The rows of a group lie close to one hidden flat surface of 10 dimensions, which may be shifted away from zero. Surfaces can cross.
In the rows, zero is written as 128.
Known rows, each followed by its group:
[145  93  79 147 139 173  91 158 158  87 143 147 130 128  99 102] => K390
[138  88 146 118 134 152 171 147 128 131 104 144 181 133 169 166] => K390
[135 108  98 137 139 202 135 136 163  89 109  82 174 119 118 174] => K202
[174 101 148 101 146 158 180 118  78 142 152 146 116 137 150 113] => K27
[196  91 102 124 169 167 126 179 150 118 150 110 168  95 142 164] => K390
[103 106 136 131  99 161 145 126 121 102 121 169 131 171 116  94] => K390
[ 88 122 162 118  93 170 145 107 116 132 100 133 134 166 144 130] => K58
[120 195 139 141 176 126 109  76  53 122 155 129 184 141 120  94] => K377
[109 141 103 145 119 139 159 118  98 113 173 164 147 104  98  98] => K390
[ 83 142 104 144  82 159 139 127 178  90 119 100 141  85 134 169] => K58
[137 174 111 137 135  74 172 126  90 208 126 124 111 121  96  85] => K521
[162 120  82  69 136 106  73 130 141 131 107 145  53 139 121 146] => K377
[150 125 100 177 155 129 105  93 148 136  43  94 101 146 175  84] => K202
[124 119 164  98 119 155  49 136 121  89 195 152  94 144 112 120] => K521
[131 106 146 132 102 105 116 162 154  62 162 188 120 145 119 116] => K202
[ 76 130 140 143 102 166 155  72  86 103 124 161 119 163 119  71] => K27
[168 115 132 125 164 104 128 148 112 102 158 168 133 167  89  91] => K390
[ 96 160 130  91 110 115 143 145 111 142 122 162 190 139 124 176] => K521
[159 128  44 148 134 184 101 140 150  91 119 136 116 129 111  92] => K202
[195 178  99 129 175 112 117 147 108 190 150  78 125 111 111 114] => K27
[151 188 172 112 117 164 146 119  94  93 177 123 141 171 123 115] => K58
[ 91  97 184 136 133 149 152 112 122 129 148  84 153 124 101 149] => K58
[ 96 115 117 168 133 168  79 110 101 173 154 138 133  70 170  84] => K521
[145 106 116 154 103 201 115 161 167 122 142 107 130  96 160 130] => K390
[ 86 150 123 152  76 106 117 132 145 143 136 143  68 143  82  69] => K202
[171  89 142 147 136 129 145 179 161  79 178 129 135 129 100 121] => K27
[ 88 140 116 108 100  75 142  90 136 101  75 162 100 139 147 142] => K521
[132  99 143 139 166 160 119 131 116  60 174 148 190 128 107 132] => K377
[123 152 104 125 165  92  93  90 113 153  72 114 117 155 113 114] => K521
[146  71 150 149 146 117 198 168 145 112 161 120 165 118  81 139] => K58
[155 140  97 111 115 113 160 181 129 164 153 161 156  88 145 157] => K521
[127  83 193 122  98 115 144 150 152  88 155 149 108 145 145 141] => K390
[117  65 121 123 133 123 100 156 128 140 151 183 140  90 148 140] => K202
[125 106  78 141 133 148 162  83 127  73 119 135  93 118  95  92] => K377
[ 65 130 156 144 125 122 127  53  80  93 149 154 111 124 118  81] => K521
[163 113 180 136 140  84 180 151 151 110 142  99 140 132 129 154] => K27
[159 139 119 130 171 130 140 108  84 199  90 111 138 155 139  96] => K27
[144  80 115  95 146 152 129 161 162 173  79  80 153 141 107 198] => K377
[143 134 166 115 141 122 161 127  96 161 123 126 143 173 122 118] => K377
[109 128  70  90 121 138 115 104 167 116 103  74  94  72 112 203] => K390
[102 117 125 194 113 128 121 127 171 147  63 101 143 111 183 111] => K521
[158  49 120 157 150 163 150 135 133 129 113 136 124 131 136  93] => K202
[112  45 126 130 139 159 141 152 137 124 101 159 184 142 116 150] => K27
[173 104  72  64 187 154 148 125  88 141 134 135 165  91 122 189] => K27
[108 104 117 113 111 158 183 151 109 135 171 161 164 108  87 141] => K58
[146 139  97 124 108  66 154 143 174 113  76 144 105 129 152 150] => K521
[108 116 169 136  99 135 117 108 156 105 102 115 111 122 194 150] => K521
[ 94 146 109 167 123 133 118  80 125  82  99 141 127 142 137  84] => K377
[ 75  98 124  94 125 150  67  82  86 151 133 157  79 127 113 114] => K58
[115 135 135 178 109 102 142 139 123  87 182 180 123 123 103  55] => K390
[106 154 110 140  72 138  98 159 186  70 110 153 120 180 102 113] => K202
[113 110 169 125 173 147  77 107  79 136 168 128 159 127 122 121] => K202
[146  72 126 123 132  94 134 160 133 132 191 155  86  83  98 117] => K377
[134 170 172 130 139 165 174  91  68 114 128 132 168 194 134  94] => K377
[125  78 176 140 131 160 128 145 115 108 167 166 160 146 138 113] => K27
[124 165 103 166 145  89 129 143 119 108 155 160 170 136  72  83] => K521
[ 71 112 166 148  95 146 107 129 151 139 125 103 136 125 123 139] => K202
[128 154 138 156 113 128 187 122 113 160 116 120 150 114 164 110] => K390
[102 110 136 120 141 128  62 128  83 173 109 203 151 175 147  88] => K377
[ 98 106 112 101 154 135 121 123  93 168 121 141 158 145  67 132] => K202
[139 124 136 103 164  80 182 112 124  99 123 107 149 125  92 175] => K202
[ 98 126 127 124 102 105 143 135 138 125 154 138 106 108  88 128] => K27
[147  14 138 144 133 104 159 140 180  88  61 148  93 148 155 134] => K58
[ 69 161  91 114 145 137 149  87  82 139 129 120 166 134  34 122] => K27
[176 145 178 108 151 129 190 112  63 124 157 144 140 175 139 101] => K377
[ 55 173 143 136  65 114 114  88 127 135 119 137  99  94 176 127] => K390
[139 176 147 116 137 160  99 120 120 115 136  99 166 137 157 154] => K377
[117 121 150 116 132 189 135  94  69 141 134 150 158 127 186 120] => K27
[158 119 116 126 115 134 186 135 162 138  76  88 116 133 146 156] => K58
[112 177 135  96 115 148 159 119  80 135 156 157 173 129 132 145] => K58
[193 118 136  84 197 154 139 128  72  89 198 144 165 124 116 145] => K377
[108 114 157 200 127  95 125 152 178  81 134 109 157 135 102 104] => K58
[124  82 156 129 167 131  82 115 122 119 155 106 128 102 130 141] => K58
[128  89  99  81 144 191 161 123 106 117 143 142 175  91 131 193] => K27
[169 130 143 116 157  91 127 145 104 126 170 148 116 143 101 104] => K390
[ 84 125 185 113 108 123 202  88  96  95 143 136 125 164  87 127] => K58
[112 153 103 147  83 137  90 146 153 132 151 138  81 108 120  92] => K202
[159 113 103 135 120  99 166 184 175 150  77 133 146 148 121 144] => K521

New rows. What belongs after each?
[123 108 104  93 134 169 125 130 135 149  85 102 132 177  71 152] => K377
[131  59 192 139 166  84 145  94 121 138  97  92  82 179 100 100] => K58
[ 72 141 137 156  99 116 116 104 109  76 178 188 124 112 115  84] => K521
[135 185 126 133 128 110 144 104 130 113 131  79 100 151  78 110] => K202
[123 106 127 158 137 146 200  91 139  77  69 105 145 162 129 116] => K377
[ 56 111 179 176 104 162 132 121 136 137  96 122 191 155 145 121] => K27
[138 186 127  97 139  75 167 111 114 134 155  84 108 102  83 159] => K202
[101 131 167 156 106 129 106 119 164 109 142  86 123  92 162 152] => K202
[103 128 107 139 116 101 157 125 117 153 116 161 124 117 118 101] => K521
[134 116 140 150 176  38 164 102  77 181 113 157 128 117 136  81] => K377
[181 124  74 128 145 142 172 133 127 123 145 118  98 116  88 102] => K202
[ 94 114 109 148 118  98 130 124 145 144  93 132 119 126 108 115] => K58
[ 96  93 167 161 111 171 107 128 160  64 123 129 164 131 170 147] => K521
[170 104 167  67 138 162 128 137 122 130 128 111 126 148 163 192] => K390
[171  82 161  88 150  95 114 156 156 140 108 111 116 135 154 195] => K390
[ 63 137 147 100 122 107  68 129 120 179 115 135 168 116 134 179] => K202
[154 146 156  89 138 152 138 128  74 140 189 143 134 134 128 126] => K390
[132 135 112 150 147 104 132 101 117 127 113 118  92 140 101  75] => K202
[154  92 140 148 171  79 142 119 128 129  79 138 161 116 196 142] => K377
[ 76  93 116 179 127 134 139 113 144 157  66 119 159 120 133 111] => K377
[107 101 130 130 142 139 134 117 104 224 130  89 122  74 135 137] => K202
[186 122 173 111 155  88 185 144 119 123 146 116 143 125 145 156] => K390
[ 92 107 159 174  93 142 123 168 171 103 162 126 144 128 101 114] => K27
[123 160  88  97 132 160  97 125 127 187 119  71 119 109  94 162] => K377
[ 98  87 150 127 150 150  97 119  93 161 151 141 151 123 104 119] => K202
[133 111 141 139 114 119 190 130 114 165 157 118  93  99 105 101] => K377
[122 102 188 134 109 182 181 129 115 157 145 100 164  99 190 157] => K521
[106 118 145 201 116 145 137 173 143 125 164 142 183 128 101  75] => K521
[154 119  85 130 158 111 114 120 108 163 100 143 101 143 110  81] => K27
[103  72 131 164 158 129 107 138 121 153 109 153 192 103 162 128] => K377
[118  43  76 129 167 138 101 141 134 122  77 183 166 149 106 126] => K27
[135 169 129 124 111  91 124 117 170 132  72  75  89 138 151 156] => K377
[ 67  94 142 109  88 128 152  72 133  85  96 144  78 144 122 135] => K58
[149 150  37 112 158 170  77 117 128 120 109 116 130 115 105 133] => K390
[147 166  72  66 157 156  81 118 127 149 116  75 115 131  86 179] => K377
[120  95 175  94 154  80 127 130  95 144 196 150 148  70 136 175] => K202
[146 129  91 149 100 166 106 162 182 105  93 134 123 142 159 122] => K202
[160 118 153 155 155 138 155 129 137 127  88  98 165 150 173 134] => K27
[154 142  94 147 133 155 102 159 152 191 104  80 123 120 128 118] => K58
[161 104  98 108 104 154 129 144 158  40 155 172  87 125 140 132] => K58
[ 99 149 152  90 115 114  92 126 123 170  91 127 122 177 118 150] => K521
[131 110 133 119 145  98 106  75 125  77 113 128  57 153 116 101] => K521
[144 158 158 100 123  83 115 148 157 127 129  89 101 159  92 160] => K377
[140 100 120 135 120 175 109 120 120 126 113 159 116 117 204 113] => K27
[114 144 173 124 134 103 161  94  96 133 110 120 130 167 122 119] => K58
[124 128  81 150 127 145 144 127 160  82 117 120 156  82 142 152] => K390
[ 92 100 137 147 134 104  86 112 145 117  78 148 140 130 179 137] => K58
[ 90  93 133 110 143 108 142 133  96 203 112 148 151 138  90 131] => K27
[142 131 139 109 161 123  45  97 122  62 147 139 117 103 193 155] => K58
[155 133  91  78 152 132 183  78  83 119 104 128 115 116 136 154] => K27
[133 168 187  91 113  93 138 131 128 155 114  95 100 179 117 152] => K521
[119 147 164 123 127 126 111 137 132 151  92 112 160 173 147 146] => K377
[113 176 113 145  96 169 167 128 140 173 133  56 133  93 116 140] => K27
[152 136 128 134 164  65 136 109 130  58 166 119 107 113  89 124] => K377
[ 85 131 174 141 118 125 148  84 134  91  81 107 159 150 166 157] => K521
[156  79 191 152  96 126 143 166 184  99 120 116  92 168 152 118] => K390
[110  81 125 166 128 174 142 148 133 140 121 135 165 168  82  83] => K27
[188 101 148 135 149  99 190 158 149 106 138 105 131 133 120 140] => K390
[142  91 128 116 179 149 116 122 108 104 113 144 181 165 109 142] => K202
[159 120 151 143  91 152 215 112 110 117 144 142  80 121 179  83] => K377
[123 121 120 154 143  62 132 106 126 137 105 137 102 104 144 105] => K377
[192 132 113 110 119 119 171 130 145 129  56 136  88 182 174 119] => K58
[156  87 119 112 153 122 181 126  92 166 138 144 112 121 114 107] => K377
[153 177 102 134 168  66 109 124 132 130 126  95 125 116 101 132] => K27
[110 105  65 135 161  73 136  93 147  76  87 138 123 106  92 142] => K202
[182 131  69 136 103 110 116 176 176  94  77 194  99 170 158  99] => K202
[ 97  56 103 148 114 202 132 174 153 145 123 142 177 126  93 129] => K27
[149 114 164 136 137 131 170 115 161  86 123  62 128 120 145 170] => K58
[ 95 101  99 157  99  85 115 127 158  88 156 168  71  80 110  93] => K202
[151  74 117 132 192 118 153 117 126 111  79 120 186 132 134 160] => K377
[138  99 115  97 138 131 154 155 118 117 182 152 145 102  89 155] => K202
[132  98 123  93 123 102 184 140 148  81 158 131 127 100  90 184] => K27
[138 142 152 125  89 213 121 180 145 130 136 127 154 202 103 116] => K202
[ 73 172 136 130  97 154 161  98 102 135 164 104 134 115  80 119] => K27
[198 173  90 123 144  92 142 132 145 130 100 105 103 120 166 139] => K202
[110  71 151 173 117 144 175 150 154 127 134 118 154 106 130 126] => K377
[142 157 133 127 122 123 102 106 110 103 135 161 106 135 174 102] => K377
[114 121 132 105 128 141 154 105 107  74 119 176 165 159 129 141] => K390
[142 140 151 126 161 204  71 122 103 125 176  92 173 123 138 142] => K202
[130 141 119 143 111 149 113 174 125 195 153 136 158  78 171 132] => K521
[116 117 111 132 115 174 167  99 134 103  79 116 118 175 102 112] => K377
[162 126  99  81 158 163  92 167 101 143 133 180 181 170 114 143] => K202
[106  53 175 116 137 112 192 123 100  87 152 184 162 143 109 140] => K58
[121 129 121 131 158 120 154 116  93 156 124 125 149 158  64  96] => K27
[133 119 114 139 103 175 123 129 174 123  77  90 120 129 177 152] => K390
[109  97  85 184 162 106 151  84 156  97  68 101 147  80 150 128] => K377
[132 130  75  92 130 104  99 172 140 180  76 162 146 164  98 154] => K521
[165 133 154 131 133 134 179 142 103 172 144 113 126 141 130 106] => K390
[130 131 149 115 163 119 139 102  95 194 115  73 120 128 112 135] => K58
[127  85 102 152 122  64 135 134 149 161  68 168  82 118 160  97] => K202
[142 114 123  87 136 160  23 136 137  74 141 166 111 158 145 147] => K390
[163 122 152 114 116 117 178 132 100 124 191 150  74 120 120  94] => K377
[114 108 109 111 137  93 168 123 105 133 160 149 113 106  61 121] => K58
[151 143 173  78 134 158 137 126  74 169 150 137 152 135 179 159] => K390
[ 69  89 108 112 126 148 164 110  83 146 118 193 174 135  94 125] => K521
[113 220 127 149 105 126 129  70  98 116 137 110  91 129 144  76] => K377
[149 149 180 121 146 154  74 132 117 116 177 103 156 112 178 157] => K202
[128 165 167 145 124 152 140 132 130  95 165  96 159 139 121 131] => K58
